All rows are made from the same 9 directions, up to rounding. Whole rows:
[[-23,-13,13,26,-8,7,-23,4,-14,-6,16,16,-6,1,-3,39,-20],
[-29,-29,8,23,-18,10,-9,-7,-14,-34,14,30,17,13,6,-13,28],
[-20,-43,-4,13,2,-10,10,-2,3,-28,47,16,-12,-8,10,12,25],
[4,-33,-18,-1,-14,-7,4,-6,-23,31,27,28,-17,-8,31,31,-4],
[-28,-15,30,38,-30,-11,-4,10,-19,-36,11,22,-3,31,-36,9,-11],
[-18,30,50,-17,44,20,-54,-11,-34,19,-11,-24,7,-6,7,17,19],
[31,-16,-52,1,19,-20,14,-12,-20,19,-2,-36,-38,-4,11,0,39],
[-13,-21,-20,43,-10,7,23,4,13,-48,33,14,-8,14,-24,-17,3],
[12,6,19,-15,-22,8,24,6,0,23,13,41,0,15,-7,-1,-52],
[-32,20,12,16,-5,6,-30,6,-4,15,21,13,20,-19,17,23,-12],
[1,1,-20,13,0,17,-8,2,19,-9,-12,-4,6,-10,1,9,-17],
[7,37,-3,-17,1,11,42,13,48,16,43,22,14,-14,-2,-30,-42]]

Rows cut short, each followed by the rest of it:
[-19,16,26,0,3,10,16,2,10,-21,33,20] : [19,10,-12,-41,10]
[10,22,-37,-16,29,21,-12,-4,35,21,-6,-24] : [15,-43,36,1,3]
[-5,-12,-33,21,-41,-22,9,2,-2,-7,-12,11] : [17,4,11,-19,23]
[17,15,4,-41,27,-5,-5,-2,18,19,-21,-30] : [3,-23,16,3,9]
[14,12,16,-42,27,-16,10,3,14,26,12,-18] : [-12,-21,10,12,-3]
[-16,41,-9,28,-8,16,-2,9,21,-15,0,-1] : [29,2,-16,-33,-10]
[-12,-17,-16,3,0,16,6,-11,-1,-1,36,28] : [13,-9,30,-17,25]
[-15,-21,-1,47,-24,8,-8,2,-24,-26,5,20] : [-11,27,-25,14,-16]
[-26,-5,-5,34,-16,24,-27,-4,-24,11,23,35] : [10,0,18,22,-14]
[24,-51,12,-34,-15,-1,38,-7,2,-4,7,38] : [-17,17,3,-2,-13]
[2,-14,-12,20,-10,27,-14,-19,-34,-17,-32,9] : [11,31,-2,-33,31]
[-10,8,11,24,4,-20,15,9,-26,10,54,4] : [-33,13,-24,14,-11]
[2,42,37,-23,-4,4,8,9,0,36,12,20] : [11,5,-8,-6,-44]
[-10,6,5,-4,38,-15,20,-3,-1,-9,57,-19] : [-17,-8,-3,-23,46]
[24,-43,-32,1,15,-23,27,-8,-6,-17,6,-25] : [-43,6,-6,1,36]
[-3,41,-12,-6,24,16,-22,2,30,5,-20,-32] : [25,-29,12,-8,3]
[-13,32,-21,4,-11,6,6,10,39,11,19,12] : [34,-29,21,-16,-15]
[28,16,25,-37,10,-1,15,-1,-14,41,-2,4] : [-19,11,-7,4,-32]
[-17,-4,32,-2,16,-26,-14,1,-28,1,19,-15] : [-17,1,-6,21,25]
[-20,-19,40,6,-12,-9,-18,11,1,-20,-4,10] : [-5,3,-17,45,-28]
[20,0,-13,-10,3,-11,20,2,29,-32,-39,-32] : [2,7,-22,-32,17]
[13,-7,16,-5,-5,-2,16,0,2,-29,-27,-5] : [-5,28,-33,-24,0]
[11,54,-7,21,-17,-21,21,9,-33,36,8,-5] : [-9,30,-30,-33,-13]
[-7,-17,-31,-3,11,5,-10,-17,-3,-1,7,-4] : [15,-20,42,-18,60]
[4,22,-47,22,10,7,12,-4,-7,27,38,-3] : [-7,-10,15,-18,12]
[17,-15,13,-57,17,7,2,-9,26,9,-20,0] : [12,-23,31,1,7]
[-12,-18,21,20,13,-6,-12,-1,-21,-34,-1,-18] : [-22,19,-29,12,18]
[-22,-19,1,15,-10,38,-18,-10,-11,-1,24,46] : [19,-2,26,7,-6]
[-20,0,-25,17,16,31,-6,-13,3,-6,43,17] : [19,-16,31,-25,34]
[-8,12,-9,12,-5,18,-10,-4,-24,43,38,31] : [1,-7,25,16,-21]
[11,33,-19,-2,-6,-18,24,-2,-22,39,22,1] : [0,8,7,-40,20]
[27,14,-31,-15,33,14,16,-11,4,20,6,-22] : [-13,-8,10,-25,17]
[18,-15,-21,7,17,8,2,-15,-29,3,-3,-13] : [-26,16,-2,-8,25]
[-28,-5,19,36,-6,-16,-50,-4,-51,-19,-33,-24] : [-1,19,-15,19,38]
[5,-40,-20,0,-44,-33,17,3,-8,13,4,30] : [-6,-1,21,21,-2]
[3,42,-24,27,-27,-55,18,14,-32,36,8,-21] : [-11,14,-16,-18,13]
[-28,-7,-8,-6,21,9,6,-4,26,-7,67,17] : [19,-36,39,-12,34]
[5,-26,-4,5,-31,-7,16,6,17,-25,-18,17] : [4,11,-11,0,-17]
[18,47,12,-8,8,17,6,-11,-49,52,6,10] : [-3,31,-7,-38,-6]
[10,47,-11,-12,-21,-8,14,7,10,36,-11,5] : [28,-3,9,-34,-13]
[-1,14,-21,-10,0,18,3,9,58,2,2,4] : [26,-38,22,5,-30]
[36,-9,-27,8,26,15,-1,-10,-21,10,-23,-31] : [-45,14,-18,18,-12]
[-18,36,-29,43,-35,-29,1,15,-6,9,6,-5] : [17,2,-7,-17,5]
[34,-3,28,-28,6,2,0,-8,-34,22,-40,-6] : [-26,31,-21,8,-21]
[-5,-35,-4,0,-11,-23,-19,12,32,-25,-34,-20] : [-5,-26,4,58,-14]
[25,-14,-22,-18,-10,36,-12,-20,-5,10,-55,14] : [22,6,27,-20,4]
[-22,-11,38,-7,14,-1,-1,13,44,-51,9,-7] : [6,-12,-21,13,-9]
[-25,15,15,2,28,-5,-38,4,5,2,8,-30] : [3,-31,12,35,13]
[-8,23,3,0,-5,4,7,-8,-26,18,21,19] : [18,13,11,-45,28]
[12,-11,-12,-31,-13,10,16,-1,37,9,-6,25] : [23,-21,31,-7,-15]
[24,5,-33,6,-19,-6,-16,2,2,10,-70,-27] : [1,0,-2,14,-15]
[-27,5,55,-7,17,-19,-11,17,16,-17,27,-10] : [-9,-13,-20,40,-20]
[7,3,0,-28,16,15,-2,-3,28,4,-8,-3] : [14,-22,19,-1,-3]
[-6,31,57,-26,34,29,2,-4,2,-7,16,5] : [10,14,-21,-31,-7]
[3,13,-2,-11,2,11,-14,-12,-30,38,-2,10] : [10,0,27,-9,14]
[-6,-16,6,-22,12,27,-7,-4,39,-22,-7,9] : [23,-22,20,1,-1]
[-24,17,11,11,-3,-4,-35,6,0,-1,-15,-12] : [21,-15,7,17,5]
[14,-8,-15,-7,10,33,-35,-12,-8,25,-33,-2] : [-1,-15,27,36,-21]
[22,-24,-41,5,13,-8,41,-2,7,9,48,1] : [-40,-7,4,5,-2]
[-12,-30,28,-20,22,-7,19,-4,-6,1,71,25] : [-22,-8,13,14,13]
